The first 5 rows are patterns. Each new row is the sum of 2 different patterns, raised or lowered, with some noise. Before adding, each is slid sideways (what falls off one end comes back at the other) and multiplied by a number that may be negative. Names go in the order of the patterns.
Some rows, each with the names of its patterns after it:
[ -3   2  -3  -3  15 -35   0  18   1   2 -13  -4 -18  22   0   9  37   3
   3  20   1   2   3  -7  -6 -14  -2 -10   1   1  -3  21] : q_443
[-18  18 -10  -5  14  10   7   0   0   3 -37   9  -5  37  11  -2 -11 -10
  -1  -1   8  32  23   5   5   0   1  -9  14  -1  -4  -6] : q_998
[-16  31  34  -8  -1 -14  -4   2   6 -12  -9 -14   0  -4 -18 -37 -23  24
 -10  16  20 -10  16  -3  37  -1  -7  11   4   0   9  10] : q_728
[ -2 -18   6   1  -9  -2 -11   9  -9  30   0 -11  -5   0  -5  12 -22 -20
  11 -18 -18 -19  -3  15   1   1  -7 -11   2   4  -7  22] : q_101
[-37  14  -3 -13  20   7  -2 -15  -8   3   6  -4  -1   5  31   2  -8 -12
   8   7  -9  -1  -5  -7   4  28  -1  16   4   0  -2 -30] : q_844

New rows, each followed by the names of its patterns:
[-37 -31  -8 -35 -45 -30 -16   0 -19 -20 -18 -24 -15 -12 -25 -15 -21 -38
 -16 -17 -21  -4  -9 -18 -22   9 -28 -28 -18 -10 -16 -12] : q_101 q_844
[-44 -44 -34 -31 -28 -18  -1   7 -31 -15 -18 -38 -25 -43 -15 -22 -23 -27
 -35   9 -28 -60 -28 -23  -7 -28 -12 -43 -26 -32 -57 -30] : q_443 q_844
[ 51  22  17  29  34  -4  -8  21  14  19  21  10  15  30  25  53  20  24
  34  50  52 -31  30  24   3  32  -6  19 -28  40  25  20] : q_443 q_728
[-20   3  -4 -18 -27 -27 -10 -14 -13 -11 -10  27 -14 -15 -21 -10   4 -48
 -13  -1 -16  -8  -5 -14 -16   8 -11  -6  -3 -35   0   2] : q_443 q_844
[-20 -12  26   0  22   8  -3  11 -17  26   4  -8  11   5   3  13  13   0
  26  31   0   1  -3  -8   7   8  -1  -1 -13  20   0 -16] : q_443 q_728
[ -6 -11  11  -8  -7 -13 -23   7 -26 -10   1  -1  -2 -18   9  -7 -46  -4
 -13  26  -1  -1 -29 -18 -16 -30  -4  14  -2  -6  -8 -12] : q_443 q_998
[  7  25  43  -7  22 -15  -2  11  16  25   6  32   5 -19  -7   8   7  23
  -2   6   9   2   4   3  25   8  21  17  -3  -3   9  15] : q_998 q_101
[-18  -4  -7  -6 -11 -17 -17 -19 -20  -9  -9 -25  20  -1 -17 -35 -28 -17
  -8  -7 -21 -21 -27 -32 -30 -29 -37 -28  -2 -16 -14  -4] : q_998 q_728
[-17 -17 -40  -4 -43 -28 -10 -20 -27 -11  -9   0  14 -30  -5  -4 -27 -50
 -20 -24 -32   3  -3 -24 -38 -21 -41 -13  -6 -26 -18  17] : q_101 q_844
[  5  18   9  27  15  17   8   6   3 -21 -31  15  -2  -7  20   8  12 -10
   0   8  10   7 -13   9  38   6  -1 -11  10   2   8   4] : q_443 q_844
[  3  31  14  25  -2  40  21  14  10  19  19  53   0  -5  19  10   7  -6
  16  28  13  22  35   7  34  24  13  36  -6 -25  33  16] : q_101 q_844
[-14  48  28   8  27   9  11  10  40   1  49  73  11  17  16   9  17  21
  -3   2 -12  12   3  -2 -19 -10  53   3  29  30   3  38] : q_443 q_728
[-22 -15 -40 -36   6 -19 -20 -29 -16 -19 -20 -20 -17 -26 -17   9  -3   3
 -29 -15 -30 -55 -43 -20 -23 -49  -7 -13 -28 -36 -27 -24] : q_728 q_844
[ -5   0 -18  -7   9   9   8 -11 -13   1 -22 -10 -34  -4   3  -7  14 -14
 -14  -5  -4   9  -6 -17 -24 -21 -17 -36  -7  15   7 -19] : q_443 q_844
[-13   0  11   2  28 -14   5 -31 -13 -23   6  14   8  -7 -13 -19 -20  -3
   0  -5 -24   7 -28  -4   1   4  36  15  -5   5  -2 -25] : q_998 q_844
[ -7 -13  -8  10  15 -17  -6  19 -23  -7 -23  -2  -2  -1  -7  -4  -4 -12
 -39 -19  -4   2 -12 -13   4 -12  -1  -1  -6 -15 -12 -11] : q_998 q_844
[  9  12  -8   0  15 -20  20  23  -5   9  -9  -1   1   3  -7  -5 -15  12
  -3 -23 -28 -16  21  -8  11  22 -12  31   0  29  -2  -3] : q_728 q_101
[-23 -11  -8  -8  -1 -13 -23  -2 -13 -13  -8 -17   5  -4 -12 -14 -16  -7
  -6 -12  20 -11 -13 -21 -13 -10  -4  -7   0 -11   4 -20] : q_998 q_101
[ -2  -6  -9  -8  44   4   8  21  13  22  17   7  35 -25   6  15  52  18
   9  -7   9   5  37  21  36  31  19  14  24  -4 -11  38] : q_998 q_101
[ -6 -28 -11 -12  -4   5 -20 -10  -5 -32 -14  -4 -15 -12  -7   9 -10 -15
 -26 -37 -11   2  -3 -10  -8 -25 -12  -8 -21   0   1   2] : q_998 q_101
[-12  17  -8 -21   7  17  11  -8 -22  -4  -7  -9 -22 -11  -4   8 -30 -10
  12 -11  -6   5 -11 -24 -10 -13 -31  -8   2  19  22 -14] : q_101 q_844
[-27 -42 -23 -28 -27 -25 -26 -17  -9 -28  -8 -43  -9  -6  -8 -20 -15 -26
 -14   2 -30  -1   1 -12   9 -34 -30 -20 -15   0 -18 -10] : q_443 q_101
[ 18  -9   4  17  19  12  15  -5   8 -25  -7   3  31   4   3  -2  -4   8
   8  16  30  28   9   7   8  -4   2  17   5   4  -7   9] : q_443 q_998
[ 18  26 -20   5   3  32   0  -2   5 -26   0  -7   0 -18  27  57  26 -16
 -14   7 -20  -6 -11   4 -10  -4 -12 -15 -37 -31 -11 -16] : q_728 q_844
[  8 -22 -13  -7  10  -8  -1  29   8   5  16  -2  -3   4  -3  -7  -1  -2
 -16   6   1  -5  16  -7   7  -4  10  10 -34  -3  14  -2] : q_443 q_101
[ 19  15   1   0   4  12   0 -17   1   0  23  -7  -2  18  10  12  10   1
 -15 -12  -3  -2  24  13  27  27 -10   6  14  -6  16  16] : q_998 q_844
[ 32   7   2  30  13  20  26  16  58  62   7  34  41  16  19  17  35  28
  24  22  25  22  24 -11  22  36  31  16  23  31  31  24] : q_101 q_844
[14 15 18  4 16 25 12  2 27  6 -1 47 26 30 42 17 23 -5 24 14 55 24 10 -3
  7  8 18 26 46 54 20 23] : q_443 q_998
[ 28  22   1  12   7  16  17  17  16  10  46  41  23 -10  20  -7   1   5
 -15  18 -31   0   6   0  17  12   5  -3  18 -12 -14  13] : q_728 q_101
[-24 -38 -26 -24 -37 -18 -21 -29 -32 -25   2 -22  -6 -10 -24  -9 -33   1
 -19 -20 -12 -27   5 -12 -25 -28  -5   7 -21  -8 -39 -19] : q_443 q_728
[-14  -9   8  -1  -7  14 -47  19  33 -14  17  -1  11 -17   4  -2   5  38
   9  -3  10   4 -22   1   6 -16 -19   3  -9   7 -11   1] : q_443 q_101
[ 40   4  -5  17  14   4  22  12 -16  36  35  -5   6 -11   6   3  23  -4
  -7  -7   6   0  -3 -36 -22  30 -10  11  15  -3  28   2] : q_728 q_101
[17 21 24 37 30 18 22 33 40 39  0 18 20  3 19  5 21  9 24 25 13 14 22 18
 12 41  3 -4 28 23 26 21] : q_728 q_101
[12 19 18  0 26 41 12 25 32 16 10 24 36 32 32  7 32 29 10 -2 15 28 32 15
 48 21 29 -1 20 22 16 31] : q_998 q_844
[-28 -18 -16 -16 -30   0 -48 -39 -36 -27 -15 -20  17  -8 -36 -27 -42 -44
 -33 -38 -13 -17 -29 -25 -17 -10 -25 -45 -26 -18 -10 -49] : q_443 q_844
[ -8 -10  -2 -13 -41 -15 -27 -35   0 -31 -32 -33 -17 -22 -29 -31 -13 -28
  -7 -10 -42 -38 -14 -23  -4 -34 -35 -15 -25 -29 -27 -21] : q_728 q_101
[38 16  9 16 22 27 27 27 17 23 28 18 21 34 26 37 34 12 30 11 15 11 14 28
  6 20 27 10 30 31 11 25] : q_728 q_101
[ 16   8  19  16  13  14   2  -5   9   5   9  10  23  27  32   4  12  27
 -17  10  22  19  18   3   7   3  25  10  -1  29  17  20] : q_443 q_844
[ -9   0   3   1  18  11  28  13   3  13  29 -11  31  -7 -20  15 -11  -7
  -6   6  57   5  16 -26 -12  13  28  13  32  10 -14 -13] : q_998 q_101
[ -8 -12  -6 -12  -5  -4  -6  -7   9   5 -10  -9 -24 -10 -16   0 -23   2
 -18 -18 -17 -22 -36 -19  -7 -25   8  -7 -27  -9 -13  23] : q_728 q_101
[  6   9 -41  11 -14  58  16  12  23  -3   6  19  15  39  30   4   5  -4
   5 -12  21   5  -1  14 -14  24  -5  -2  29 -14  13  20] : q_443 q_998
[16 28 20 10  5 -1 39 23 29 35 22 34 27 43 26  6 31 32 26 29 33  9 52 51
 12 31 20 29 26 20 14 19] : q_728 q_101
[-12  -4   8  10  32  57  -7   2  23 -13  -4   8  14  22  -1  18  10   1
   1 -24   4  23   7 -12   5   4  -2   0  14  10 -20  10] : q_101 q_844
[ -5  47  26  48  44  17  31  -7  36  19  13  35  29  35  18  34  15  58
  70   2  34  15   9  18  25  15  15   9  61  14  14 -43] : q_998 q_728
[  3  21  32  13  -1  19   7  22  23   1 -41   2  21   7  31  37  38  68
   2  55  28  -9  20  22  34  33  24  -1  48  46   8 -12] : q_728 q_844
[ 24  20   1 -16  50  34   5  53  40  34  10   6  24  27  23  29  23  45
  28   0  13  43  25  12  26  20  24  20  51  -2  36  35] : q_101 q_844
[-15 -17  -6 -43 -18  -9 -20 -25  -4 -14  -6  -5  -9 -44 -18  -7   3 -46
 -11 -10   7   5 -37  -1 -12  21 -13 -21  17 -13  -5  13] : q_443 q_101
[ 7  2  9 11 11  7 11  8 12 27  7 23 11  2 25 -3  9 23  6 19  3 26  3 19
 11 17 31 20  5 15 19  5] : q_443 q_101
[ 27   8  24  -7  26  37  23  58   7  26 -21  29  25  41  60  28  27  30
  -4   4  23  16  20  15  29   4  25  29  26  54   5  34] : q_443 q_998
[-22 -14  -5 -11  -8   4   3 -15  -9 -32  -7   4  -4  -8  -2  -1   6   3
 -22   7   7   0  -6 -20 -10  -8  10  -3  -1  -8  -4 -22] : q_101 q_844
[-49 -29 -21 -16 -14   6   8 -27 -24 -26   3 -17 -18 -16 -23 -14 -36 -14
 -16  -7   0 -20 -21 -21 -32 -15 -48 -33 -20 -28 -24 -21] : q_728 q_101
[ 19  49  19  26  15  27  22  10  -8  30  30  42  51   2  25  -6  -2  28
   9  18 -13  21  44  11   9  11  14  14  25  -9 -15  17] : q_728 q_844
[ 35  26   6  12  17  49  35  30  57  42  59  63  -1  34   8  -3  27  -8
  23 -24  22  28   6  37  18  17   7  32   6 -41  26  38] : q_443 q_728
[  0  -9   5   8   0  11 -19  10   4 -16 -23 -15  13  -3   7  38  -9  12
 -26  13   2   7  15   3   5   3 -17 -22  14  14  -1   1] : q_998 q_728
[ 25   4  13  20   5   4   9   9 -12  29  23  -5   0 -17   9  -2   2   1
   1  -4   0  -1 -11 -41  -8  13  15  18  12 -10   6  -1] : q_998 q_728
